Every row belongs to one group in each of 4 separate groupings. Each group adds its own fixed numbers to the row, and there is some noise. The rows also spread widely along 16 directions, which tell nothing about the answers.
Known rows, each followed by its group in each grouping:
[ 1.82 -0.48  1.09 -0.47 -0.03  0.13  0.37  1.06 -1.08 -1.40 -0.65 -1.22
 -0.26 -1.65 -0.06 -1.24  0.14 -0.06 -2.17 -0.07 -1.88  0.60  0.44  1.24
  0.24  2.06 -0.56  1.89  1.78  1.38  3.99]
k604 R k177 k328
[-1.42 -0.27 -0.59 -0.26  0.41  0.80  0.98  1.38 -1.00 -0.74  0.70 -2.92
  0.34  1.19 -0.68  0.12 -2.54 -0.34 -0.60 -1.94  0.27  0.40 -1.68  0.33
  0.24  0.59  0.92  0.88  1.50 -0.16 -0.50]
k670 E k205 k328
[ 0.58 -0.60  0.27  0.85 -0.59 -1.64  0.02  0.82  0.30  0.13  0.73 -2.57
 -0.95  0.41  0.60 -1.61 -1.69 -0.48  0.48 -0.67  0.14 -1.37 -0.02  0.27
  1.75  1.96  0.24  0.23 -0.49  0.96  0.76]
k357 R k360 k51
[ 0.34  0.04 -0.04  1.63 -0.25 -0.99  0.15  0.45  0.22 -2.06  0.71 -0.05
  2.42  1.03  1.45 -4.06 -1.17 -0.63  0.06 -0.49  0.81 -0.12  0.21 -1.70
  0.84  3.03  0.77  1.44  0.83  0.45  1.20]
k604 E k927 k915
[ 0.05  0.47 -0.81 -1.48 -0.96  0.59 -0.48  0.34 -2.23  0.10 -1.04 -1.01
 -0.34 -0.29 -0.18 -1.83 -1.84  1.81  2.95 -2.81  1.05 -1.14 -0.99 -0.58
  0.20  0.81  0.59 -0.52 -1.85 -1.60  1.91]
k357 K k360 k915
[ 0.01 -1.16  1.09 -1.77 -0.35  0.09 -1.03  2.20  0.16  1.06  0.02  0.94
 -1.34  0.97 -2.42 -1.16 -0.44 -2.24 -3.71  0.53 -0.10 -2.44 -3.69 -0.30
 -0.28  0.63  0.27 -0.99 -3.09 -0.54 -1.17]
k670 K k205 k18
[ 1.75 -1.57  3.51  0.19  0.77 -0.11  0.19  1.66 -1.57 -0.96  0.80  1.74
 -0.26 -0.94  0.14  0.26  2.11  0.07 -1.24 -0.98 -0.08 -2.56  2.43  0.76
  1.59  1.06 -1.02 -1.14 -1.56 -0.24  2.28]
k243 K k927 k51
[ 1.88 -0.33 -1.16  0.96 -0.09  2.17 -1.02  0.20 -1.05 -2.86  0.52  0.08
  2.21 -0.01  0.69 -1.86 -1.63  0.91  1.23 -0.50 -0.29  0.23  0.57 -0.23
  0.76  1.33  0.32 -1.26 -0.81 -0.08  0.73]
k243 K k177 k18
[ 0.55  3.16 -1.25 -1.29 -3.63 -0.52 -1.55  2.15 -1.81 -0.99 -1.52  2.23
 -1.81 -3.56  1.14 -1.68 -2.11 -0.54 -1.63  1.20 -1.59 -0.87  1.13  2.35
 -0.63  2.01 -1.92 -0.91  0.91 -1.26  1.77]
k130 R k205 k328
[ 0.65 -1.65  2.49 -0.97  2.36  1.63  0.93  0.06 -1.03 -0.80 -1.38 -0.39
  0.94  1.05 -0.56  0.72  3.06  0.41 -2.56 -1.91 -0.51 -0.22 -0.90  0.36
  0.31 -1.34 -0.65  0.42  0.93 -0.05  0.56]
k159 R k177 k51
[-3.10  0.65  0.66  0.39 -0.71 -1.17  0.26  2.00 -1.41 -0.18 -0.83  1.18
 -1.24  1.46  2.03 -0.63  1.19 -0.92  0.29 -1.85  1.78 -0.71  1.48  0.79
  0.28  0.37 -0.31 -1.16  0.41 -1.17 -0.74]
k130 E k927 k51
[-1.36 -1.13  0.15 -0.74  1.05  3.11 -0.15  2.94 -1.27 -2.96  1.14  0.42
  0.33  0.36  0.24  0.10 -0.53 -1.45 -1.78 -1.52  0.26 -0.71 -1.81 -0.71
  0.71  0.85  1.38 -0.53 -1.72 -0.65 -0.90]
k159 R k177 k51
[ 0.51 -0.58  1.17 -1.68  0.86  1.19 -0.63  1.24 -0.77 -1.64 -1.65  1.82
  0.64 -0.03  0.13  0.26 -0.30 -0.46 -3.21  0.78 -0.24 -0.87 -1.98  0.76
 -1.37 -0.66 -1.66  1.04  0.27 -0.19 -1.30]
k243 E k205 k18
[ 1.27  0.84 -0.57 -0.51 -2.30 -1.16  0.35  0.33  0.04  1.35 -1.99  1.10
 -1.29  1.45  0.45 -0.36  0.88  0.31 -0.80  0.64 -0.51  1.38 -1.25  1.12
 -0.42 -0.32 -1.87 -0.12 -1.34 -1.72  0.11]
k159 R k360 k18
[-0.02  0.98  1.41  1.59 -1.60 -2.03  0.21  1.71  0.10  0.83  1.15  1.50
  0.85  0.78 -0.61 -2.96  0.04 -1.67 -2.31  0.05  0.32 -2.02  0.26 -0.01
  0.07  1.44 -0.91 -1.66  0.29 -0.99 -0.32]
k159 R k205 k915
[ 1.05 -1.15 -0.93  0.79 -0.82  0.10 -1.68 -0.32  0.13  0.20 -0.77 -1.64
  0.04  1.55  0.82 -1.07  1.30  1.13  1.25  0.67 -0.75  0.25  0.17  1.92
 -0.37 -0.45 -0.84 -1.01  0.04  0.88  0.04]
k159 K k177 k18
[-0.75 -0.10 -1.22  0.26 -0.74  1.44 -0.48  1.73 -1.53 -0.84  0.73 -0.10
  1.55  0.16  0.23 -0.87 -2.91  0.28  1.52 -1.30  1.59 -3.26  0.13 -0.65
  1.44  0.88  1.78 -1.24 -1.10 -0.75  0.00]
k130 K k205 k915
[-2.32  0.86  0.76 -0.88  0.06 -0.80  0.76  1.90 -1.11  0.34 -1.61  0.57
 -0.67  1.45 -0.90 -1.61 -0.08 -1.82 -1.41 -2.59  1.43  0.24 -1.81 -0.79
 -0.95  0.95  0.81  0.63 -0.32 -2.06 -0.33]
k243 E k205 k18
[-0.37  0.06  2.05  0.02 -0.14 -2.27  1.18  0.64 -0.51  0.80 -3.27  1.95
 -1.23  2.70  1.88  0.18  0.81 -1.03 -2.13  0.17  1.00 -0.52  0.25 -0.12
  1.47 -0.20 -2.20  1.90  1.18  0.73  0.27]
k243 R k205 k18
[-0.66 -0.23  1.03  1.25 -1.15 -1.15  1.13  2.11 -1.33  1.05  2.33 -0.87
 -1.14  1.06  0.17 -1.74 -0.34 -1.03 -2.65  0.41 -0.43 -2.80 -0.58  0.29
  2.45  1.60 -1.62  0.23  0.59  1.96  0.61]
k159 E k927 k18
[-0.59  2.25  0.71 -0.09  0.20  0.83 -0.18  1.37 -2.26 -1.60  1.01 -1.42
  0.17 -3.09  0.40 -2.26  1.83 -0.86 -2.13 -3.52 -1.81 -2.15  0.36  0.61
  1.38  1.41  0.11  0.03  2.21 -1.47  2.15]
k243 E k360 k51
[-0.54  0.19  0.02 -1.73 -0.89  0.74  0.11  2.16 -0.36  0.73 -0.67  0.30
  0.11 -0.76 -1.68  1.25  1.25 -0.70 -3.16  0.10 -0.79 -1.78 -1.43  2.79
 -2.20 -0.90  1.04 -0.59  0.60 -2.00 -0.32]
k357 E k927 k51
[ 1.28 -0.97  1.03  0.28  0.21 -1.41 -0.08  1.63  1.27 -1.96  1.45 -1.23
 -0.04 -1.19  0.14  0.69 -0.44  0.10  0.41 -0.44  0.24 -0.47 -0.37  1.02
 -1.53  0.57  0.08  1.12 -2.16 -2.13 -1.61]
k130 R k177 k915
[ 0.76 -1.53 -0.06  0.37  0.05 -0.37 -0.75  1.19  0.83 -1.07  0.24 -1.52
 -1.33  1.28  1.69  0.77  1.16 -0.13  0.83 -0.74 -0.21 -0.06 -0.88  0.27
  1.21  0.20  0.22  0.95 -2.64 -0.34 -0.62]
k159 R k360 k18
[ 1.38  0.67 -0.42 -2.38  0.20  0.10 -0.21 -1.75  0.02  0.93 -4.99 -0.21
 -1.36  0.74  0.12  1.07 -0.49  0.79 -1.69 -0.30 -1.03  0.13 -2.22  0.97
 -0.04 -2.52 -1.62  1.40  1.17 -1.24 -1.06]
k670 K k177 k18
[ 0.81 -0.15 -0.23  1.35 -1.57 -1.33 -0.83  0.27  0.97  0.02  0.87  0.64
  1.37  1.88  0.43 -3.09  0.19  0.16  0.69  0.69  0.46 -0.04 -0.02  0.05
 -0.85  1.13 -0.54 -2.17 -1.10 -0.95 -1.03]
k604 E k927 k915
[ 1.10  0.37 -2.06 -0.36 -3.44 -0.08 -0.73  1.28 -0.25  1.64 -0.59 -0.83
 -0.95  0.56 -1.15 -2.73 -1.66 -0.56  0.23  1.16 -0.87  0.42 -0.42  0.83
  0.08  2.94  1.38 -1.43 -1.57  0.33  3.29]
k243 K k177 k51
[ 2.67 -0.83  1.14  0.57  0.10  1.57  0.45  1.46 -0.66 -2.75  1.88  1.54
  0.90  0.06  1.38  2.17  1.73  0.46 -1.35  0.50 -1.11  0.69  0.73  1.09
  0.44 -0.71 -2.18 -0.56 -2.20 -1.62 -0.68]
k159 E k205 k18
[ 0.80  0.16  0.84 -0.03 -1.05 -0.04 -0.57  0.91 -1.24 -0.87  0.15  0.76
  0.14 -0.17  1.21 -2.03  0.90  0.30 -0.42 -0.33 -0.37 -1.12  0.52  0.00
  0.63  1.05 -1.79 -0.69 -0.46 -0.06  1.46]
k604 R k205 k915
[ 0.96  0.95  0.26  1.71 -0.84 -1.22  1.03  1.19  0.19 -0.94  0.18  1.16
  2.24 -0.29  0.17 -1.04  0.75 -0.61 -0.61 -1.17  0.57  0.28  1.33  1.46
 -1.42  0.66  0.65 -0.51  0.93 -3.04  0.21]
k604 R k360 k18
[-0.08 -0.32  0.63 -1.15  0.31 -0.49  0.88  1.68 -0.23 -0.07 -2.77  2.04
  0.87 -0.34 -0.43  1.19  0.95 -1.04 -1.70 -1.57  1.39 -3.11 -0.23 -0.09
  0.18  0.16  3.35  2.93 -0.67 -2.23  1.91]
k670 K k927 k18
[ 1.21 -1.98  0.60 -0.01  0.83  2.65 -0.07  0.03 -2.02 -1.87  1.40 -1.50
  0.90  1.43  0.72 -0.14 -0.13  2.54  1.32 -0.91 -0.54  0.24 -0.08  0.37
  1.10 -0.05 -1.55 -1.34 -0.61  1.36  1.11]
k357 K k927 k915
[-0.39  0.10  0.57 -1.03 -0.99 -0.43  2.48  1.68 -1.48  0.82  0.18 -0.82
 -0.27  0.49 -0.68  0.53 -0.98 -0.05 -2.92 -0.41 -0.20 -1.32 -2.20  0.50
  0.71  0.68 -0.54  2.56  1.38  0.07  1.15]
k670 E k927 k328
[ 1.80 -1.15  1.96  0.59  0.84 -1.94 -0.55  0.43  0.79 -0.19 -1.77 -0.32
 -0.02 -0.59 -0.21 -0.06 -0.63 -1.08 -0.81  0.02  0.19 -1.26  2.93  2.09
  0.08  0.72  0.53 -0.01  1.24  0.02  1.48]
k604 K k205 k51
[ 0.21  0.72  0.00  0.07 -1.18 -0.86 -0.98  1.03  0.90 -1.72  0.43  0.62
 -0.49  1.52  1.98 -2.91 -1.00 -1.95 -2.41  1.64 -0.59  0.49 -2.67 -1.14
  0.27  1.47 -1.90  0.58 -0.46  0.25 -1.71]
k130 K k205 k915
[ 0.63 -1.19  0.23  1.36 -0.34  0.43  0.48  1.39 -0.56 -1.71  1.95 -1.20
 -0.43  2.18  0.54  0.01 -1.53 -0.36  1.31 -1.36  0.32  2.26  0.98 -0.37
  1.55  1.80  0.25 -1.48 -1.91 -0.44  0.49]
k670 K k205 k328
[ 0.52 -0.92  2.04  0.03  0.41 -0.42 -0.01  0.65 -0.51 -0.63  0.05  0.08
  0.74  0.92  0.80 -0.33  2.45  0.89 -0.89 -0.74 -0.06 -0.98 -0.51  1.24
 -1.11 -1.22 -2.19 -0.44  0.53 -0.34 -0.68]
k357 R k360 k915
[ 0.36 -0.32 -0.31  0.49 -0.37  0.26 -1.90  1.30  0.44 -0.25  0.31 -0.02
  0.83 -0.59 -2.04 -2.25 -0.60 -0.78 -1.88  0.63 -0.82 -1.27 -1.05  2.01
 -2.28  0.33  0.16 -2.60  0.15 -0.68 -1.88]
k159 R k177 k18
[ 0.99  0.06  0.41 -0.36 -1.18 -1.89  0.47  1.50  2.03  0.88 -2.05  2.41
  2.65  1.40 -0.97 -0.54  0.20 -1.77 -1.91  0.78  1.69 -2.06 -1.36 -0.37
 -1.89  0.21  2.77  1.50 -0.86 -2.71  0.01]
k357 K k205 k915

New rows, each followed by its group in each grouping:
[-0.04  0.56 -1.17 -0.67 -1.05  0.47  0.25  1.84 -0.11 -1.59 -1.27 -0.55
 -1.17  0.39  2.28  1.61 -1.51 -1.46 -1.09  0.36 -0.55  0.00  0.31  0.61
  1.73  0.71  0.99  1.93  0.24 -0.16  0.87]
k357 E k205 k51
[ 0.83 -0.36 -1.30  2.00 -2.01 -1.19  0.27  2.06  0.57 -0.82  2.29 -0.79
  0.59  0.94  1.48 -0.48 -3.21 -0.28  0.27  1.87  0.48 -1.63 -0.42  1.29
  0.54  1.31 -0.64  0.04 -0.65  0.70 -1.64]
k357 R k360 k18
[-1.27  0.62 -0.27 -1.65 -1.27  1.12 -0.52  1.78 -2.36 -0.07 -0.39  0.10
 -0.57  0.14 -0.02 -1.82  1.55  0.14 -0.20 -1.46 -0.05 -0.50 -1.62  0.19
 -1.09  0.56 -0.42 -0.68 -0.48 -1.43  1.73]
k604 K k205 k915
[-0.37  0.04 -0.49 -0.38  0.13  1.47 -1.18  0.64 -0.97 -0.28  0.33 -0.64
 -0.25 -0.12 -0.74 -1.10 -1.13 -0.13 -2.29 -0.73 -1.19 -2.91 -1.47  0.71
  1.19 -0.20 -0.68 -1.89  0.76  0.49 -1.49]
k670 R k927 k18
[ 0.73 -1.16 -0.09  0.46  0.43  0.75 -0.86  0.33 -0.09 -1.16  0.55 -0.80
  0.69  1.48  0.71 -0.37 -0.52  0.69  1.09 -1.12  0.44 -1.23 -0.71 -0.74
  1.35  0.24 -0.05 -0.61 -1.75  0.05 -1.42]
k243 R k205 k18
[ 0.14 -1.34  0.76  0.89  0.04 -0.76  1.10  0.92 -0.25  1.08  0.67 -0.48
  0.80  1.42 -0.94  1.47  0.92  1.33  0.52 -1.07  1.12 -1.87  0.12  1.60
 -0.33 -1.31 -0.12 -1.07 -0.75 -1.51 -1.53]
k159 R k927 k18
[-1.04 -0.47 -0.93  0.40 -1.71 -1.38  0.01  2.04 -0.02  0.12  0.37 -2.72
 -0.97  1.67  0.75 -1.57 -1.19 -0.53  1.45 -0.36  0.63  0.54 -1.21  0.90
 -0.67  1.87  1.03  1.28 -0.25  0.35  1.45]
k357 K k360 k915
[ 0.54 -0.46  1.18  1.35 -0.28 -1.44  0.17  1.59  0.39 -1.99  1.59  0.63
  0.57 -0.63  2.54 -0.20  0.34 -0.64 -2.28  1.71 -0.32 -2.33  0.89  2.15
  0.07  0.38 -2.48  0.42  1.93  0.77 -1.57]
k604 R k927 k51
[ 2.19  0.26  0.51 -1.01 -0.27  1.16 -0.35  1.76 -0.24 -2.23 -0.99  1.36
 -0.83 -1.65  0.01  0.97 -1.38 -1.18 -2.18  0.19 -1.39  1.66  0.86  1.75
 -0.14  0.97  0.04 -0.28 -1.44 -2.12  1.04]
k159 E k360 k51
[ 1.86 -0.02  1.63  0.08 -0.32 -0.45  0.43  0.76 -1.32 -0.34 -0.84  0.92
 -0.35 -1.05 -0.75  0.04  1.04  1.00 -0.67 -0.86 -0.68  0.13  2.22  2.26
 -0.72  0.69 -1.33 -0.70  0.24 -0.99  2.31]
k243 R k927 k18
[-0.18 -0.84  0.08  2.80  0.02 -2.79 -0.03  0.07  2.02 -0.59  0.81 -0.86
  1.02  2.84  1.92 -0.53  1.71 -0.34  1.53 -0.76  1.45 -0.34  0.90  0.89
 -0.30 -0.14  0.38  0.02  0.14 -1.26 -2.50]
k670 K k927 k18
[-1.77  1.09 -1.53 -0.26 -2.23  0.89  0.11  3.46 -0.65  0.00 -0.71  1.25
 -0.58  0.07  0.51  1.94  0.12 -1.82 -1.89  0.19 -0.09 -1.09  0.80  2.53
 -0.33 -0.30  1.66 -1.24  0.55 -2.24 -0.16]
k159 R k205 k51
[ 0.79 -0.04  0.48  0.45 -1.18  0.30  1.46  1.63 -1.79 -1.90  0.99  1.46
  0.00  0.85  0.92 -0.35 -1.20  0.19 -1.26  0.71 -0.17  2.32  0.62  1.36
 -0.57  1.61 -2.48  0.04 -0.24 -0.14  0.90]
k670 E k927 k18
[-0.60  0.79 -0.79 -0.01 -1.15 -0.85 -0.09  2.16  0.28 -1.38  2.41 -1.28
  0.74 -1.58  0.76 -0.36 -0.69 -0.23 -0.93  0.11 -0.11 -2.90 -2.34  1.19
 -1.53  0.08 -0.84  1.02  0.36 -1.83 -2.66]
k604 R k205 k915
[ 0.47 -0.28  0.16 -0.97 -0.11 -0.59  1.25  0.91 -1.44 -0.70 -1.36 -1.90
 -1.85 -0.55  0.34  0.78 -2.17  0.97  1.76 -2.52  0.76 -0.20 -0.13 -0.28
  1.21  1.14  0.64  2.60 -1.69 -0.57  1.97]
k357 R k177 k18
[ 0.31  0.71 -1.55  0.11 -2.67 -0.12 -0.44  1.03 -0.25  0.03  0.40  1.07
  2.06  1.34  0.45 -2.10 -0.42  0.21 -1.45  2.13 -0.33 -0.17 -2.28  1.12
 -1.72  0.36 -1.88 -0.95  1.08 -0.16 -1.26]
k159 R k205 k328
[ 1.32 -1.51 -0.19 -1.70 -1.47 -0.99  0.21  1.66  0.76  1.05 -2.16  0.98
 -0.94  1.22 -0.27  2.22  0.08  0.41 -0.47  1.86  0.67 -0.54 -1.51  1.74
 -1.76 -0.57  0.43  1.71 -2.62 -0.94  0.04]
k357 E k927 k18
[ 2.47 -0.51  0.06  1.91 -0.77 -1.70  0.47 -1.20  0.18  0.00 -3.12  1.20
  2.54  2.52  1.19 -2.14 -0.20  0.61  1.45  0.28  1.30  1.48  3.22  0.09
  0.68  1.48  0.20  0.49  1.21  0.82  3.20]
k604 R k205 k18
[ 2.38 -1.06 -0.80  1.85 -1.10  0.08 -1.00  0.30  0.98 -1.62  2.12 -0.22
  1.31  0.93  1.38 -1.38 -1.33  0.57  0.62  1.20 -0.80 -0.51  0.94  0.08
  1.81  1.47 -0.47 -2.25 -1.15  0.70 -0.62]
k604 R k927 k328
[ 0.15 -1.79  0.57 -0.14 -1.33 -1.52  0.11  2.01  0.49  0.02 -1.95  1.74
 -0.28  2.79  1.62  1.18 -0.11 -0.90  0.90  1.33  2.34 -0.20  0.87  0.92
 -0.55  0.44  0.72  0.51 -1.98 -0.16  0.40]
k357 K k205 k51
[-0.72 -0.39 -0.72 -0.22 -1.25 -1.09 -0.68  1.60  0.32 -0.21 -0.09 -2.43
 -1.22  0.64 -0.23 -1.51  0.47  0.10  1.71 -1.58  0.06  1.42 -0.44  0.76
 -1.48  2.19  1.91  0.80 -0.88 -0.96  1.64]
k243 R k927 k915
[ 1.34 -1.63  1.96 -0.91 -1.24 -1.43  1.91  1.47 -1.46  1.45 -1.61  2.08
  0.58  1.59 -0.73  1.75 -1.07  1.54 -0.82  1.85  1.70 -0.11  0.21  2.24
 -1.98 -0.64 -2.77  0.94 -0.31  0.03  0.57]
k159 E k205 k328
[ 0.37 -0.49  1.67 -1.57 -1.48  0.20  2.64  2.61 -3.58 -0.35  2.14  0.92
 -0.36 -0.70  0.73 -1.02  1.27  1.00 -1.03 -0.80  0.90 -1.87 -2.45 -0.67
  0.68  1.84 -2.73  1.81 -2.60 -0.10  2.80]
k604 R k360 k51
[-0.13 -0.63 -1.51 -0.98 -2.01  0.52 -0.67  1.80  0.26  1.05 -0.65 -1.49
 -1.96  1.33 -0.06  1.66 -1.58  0.39  0.32  0.56 -0.51 -0.39 -1.10  2.03
 -0.32 -0.76  0.23 -1.34 -1.37 -0.69 -0.68]
k357 R k360 k915
[ 2.75 -2.76  3.35  0.39  1.63 -0.38  0.15  0.20  0.44 -1.34  3.25 -1.67
  0.01  0.82  0.37  0.47  3.65  1.46 -1.01 -0.59 -1.42 -0.51 -1.32 -0.01
  1.06 -0.57 -3.02 -0.02 -2.45  0.17 -1.23]
k159 E k927 k328
[ 0.86 -0.54 -0.34  1.66 -0.67  0.27  1.06  1.33  1.04  1.18  0.30  0.86
  1.98  2.41 -2.05 -0.33 -2.54 -1.77 -2.51  0.48  0.79 -1.83 -0.03 -0.41
  1.48  0.61  2.40 -1.84 -0.95 -0.97 -1.18]
k670 E k177 k18
[ 0.39 -1.45 -1.11  0.94 -1.01  1.38  0.40  0.88 -0.94 -0.22  1.28 -0.78
  0.69  2.28 -0.28 -0.90 -2.15  0.44  1.54 -0.50  0.77  0.62  0.70  0.17
  1.53  1.78  1.26 -2.46 -1.64  0.41  1.30]
k670 K k927 k51
[-0.41  0.21  0.76  1.04  0.22  2.00  1.19  1.31 -2.71 -1.66  1.60  0.68
  2.63 -0.30  0.24 -0.72  0.51  1.05 -0.83 -2.15  0.18 -2.12  1.36  0.34
  1.18  0.27 -0.29 -1.13  1.75 -0.65  1.40]
k159 R k927 k915
[ 1.12 -1.50  1.02  0.65  0.51  0.76  1.13  1.28 -1.30 -0.53  0.47 -0.44
  0.33  0.12 -0.87  1.95 -2.35  1.27 -1.08  0.31 -0.14 -1.16  1.31  2.61
  0.15 -0.42 -1.33 -0.82  1.22  0.67 -0.44]
k243 R k927 k18
[-0.14 -0.65  2.47 -0.89  0.33  1.18  0.40  2.63 -2.83 -1.00  0.46  1.89
 -0.83 -0.92  0.07  0.42  0.65 -0.56 -3.35 -0.42 -0.64 -2.22  0.49  1.28
  0.86  0.33 -1.40 -0.98  0.60  0.24  1.80]
k604 K k927 k328
[-0.62 -1.56  1.20 -0.95  2.21  0.47 -1.58  0.97 -1.71 -2.31 -1.66 -0.24
 -0.92 -1.17  0.24  0.03 -2.57  0.53  0.67 -1.59  0.92 -1.84  0.42  1.50
 -0.65 -0.04 -0.31  0.63  0.36  0.43 -0.73]
k159 K k927 k18
[-0.22  0.33  0.12 -0.48 -0.76  1.30 -0.72  2.01 -0.66 -2.28 -0.25  1.26
 -0.67  0.33  2.69 -0.58  0.96 -1.54 -3.21  1.13 -1.53 -0.07 -0.95  0.92
  0.94  0.82 -1.75  0.20  0.93  0.83  0.09]
k243 R k360 k51
[ 1.01 -0.72 -0.34 -0.31 -2.67 -0.86  1.02  1.02 -1.82  1.12 -0.07  1.23
  2.98  0.89 -1.16 -3.25 -1.85  1.71 -0.09  2.45  1.52 -0.55 -1.61  1.67
 -3.39  1.25 -1.95 -0.09  1.04  1.00  1.58]
k604 K k177 k328
[ 0.07 -1.76 -0.03 -0.16 -0.92 -0.22  0.79  2.08 -0.77 -1.01  0.32  0.16
 -1.67  1.58  0.84  0.90 -2.61  0.40  0.70  0.85  1.25  1.17 -0.25  0.93
 -0.34  1.33 -0.82  0.42 -2.30  0.40 -0.24]
k604 R k927 k18
[ 0.39 -0.23  1.62 -1.12  0.42  0.41  0.93 -0.18 -1.50 -1.54 -2.75  3.76
  0.70  2.43  1.86 -0.49  0.32  0.58 -1.28 -0.01  1.63  1.40 -1.24 -0.85
 -0.65 -0.92 -3.32  0.88 -0.75 -0.73 -1.29]
k670 E k177 k18
[ 0.85 -1.02 -0.56  2.55 -1.65 -2.10  1.45  0.86  0.59  1.69  0.79 -1.00
  1.63  2.46 -0.10 -0.74 -0.98  0.14  0.60  0.72  1.26 -1.36  1.89  1.03
  1.15  1.31  1.26 -0.19  0.41  0.65  1.00]
k604 E k927 k18
[ 1.55 -0.49 -0.03  0.32  1.23  1.34  0.69 -0.42 -1.22 -1.53 -1.77 -0.39
  1.08  0.61  0.90  1.29 -1.32  1.20  1.17 -2.30  0.54  0.09  1.18  0.09
  1.91 -0.75  0.55  0.60  0.03 -1.23  0.72]
k159 K k360 k18
[ 0.99 -0.36  0.79  0.48 -1.15 -0.32  0.34  2.32 -0.20 -0.81  1.31  2.15
  0.74 -0.82  0.70  0.58 -0.36 -0.15 -1.37  0.67  0.29 -3.49  1.12  0.53
  0.99  0.51 -0.07 -0.96 -1.40 -1.38 -0.09]
k604 R k927 k915
[ 0.55  0.75 -1.00 -0.66 -1.31  1.22  0.11  1.78 -1.74 -1.91  0.20  0.47
  0.95 -1.81  1.03  0.16 -1.46 -0.18 -1.04  0.15 -0.42 -1.29  0.52  1.73
  0.14  1.04 -0.09  0.62  1.02 -0.73  1.61]
k670 K k205 k51
[ 0.23 -1.83 -1.22  0.28 -1.03 -0.62 -1.76  1.20  0.78 -0.35 -0.48 -0.18
  0.15  0.60  0.25 -0.16 -2.96  0.75  0.51  2.42  0.68 -2.21 -0.29  2.89
 -1.54  0.11 -0.56 -0.63 -0.07  1.46 -2.30]
k670 R k927 k18
[-0.51 -2.73  1.44  1.73 -0.84 -3.87 -0.64  1.29  2.64  1.36 -0.63  0.05
  0.07  3.85  1.34 -1.16  1.23 -0.83  0.99  1.47  2.49 -2.06  0.74  0.04
  0.19  1.04  1.05  1.02 -1.65  1.36 -0.91]
k130 E k927 k915
[ 0.07 -1.13  2.44 -1.02  0.92 -0.95 -0.21  1.40 -1.79 -1.35 -1.86  1.26
 -0.15 -0.56  0.41 -0.86 -0.03  0.78  1.75 -2.69  1.98 -0.35  1.21  0.26
 -1.11  1.14  0.21  0.67 -1.66 -1.18  1.98]
k357 E k360 k328
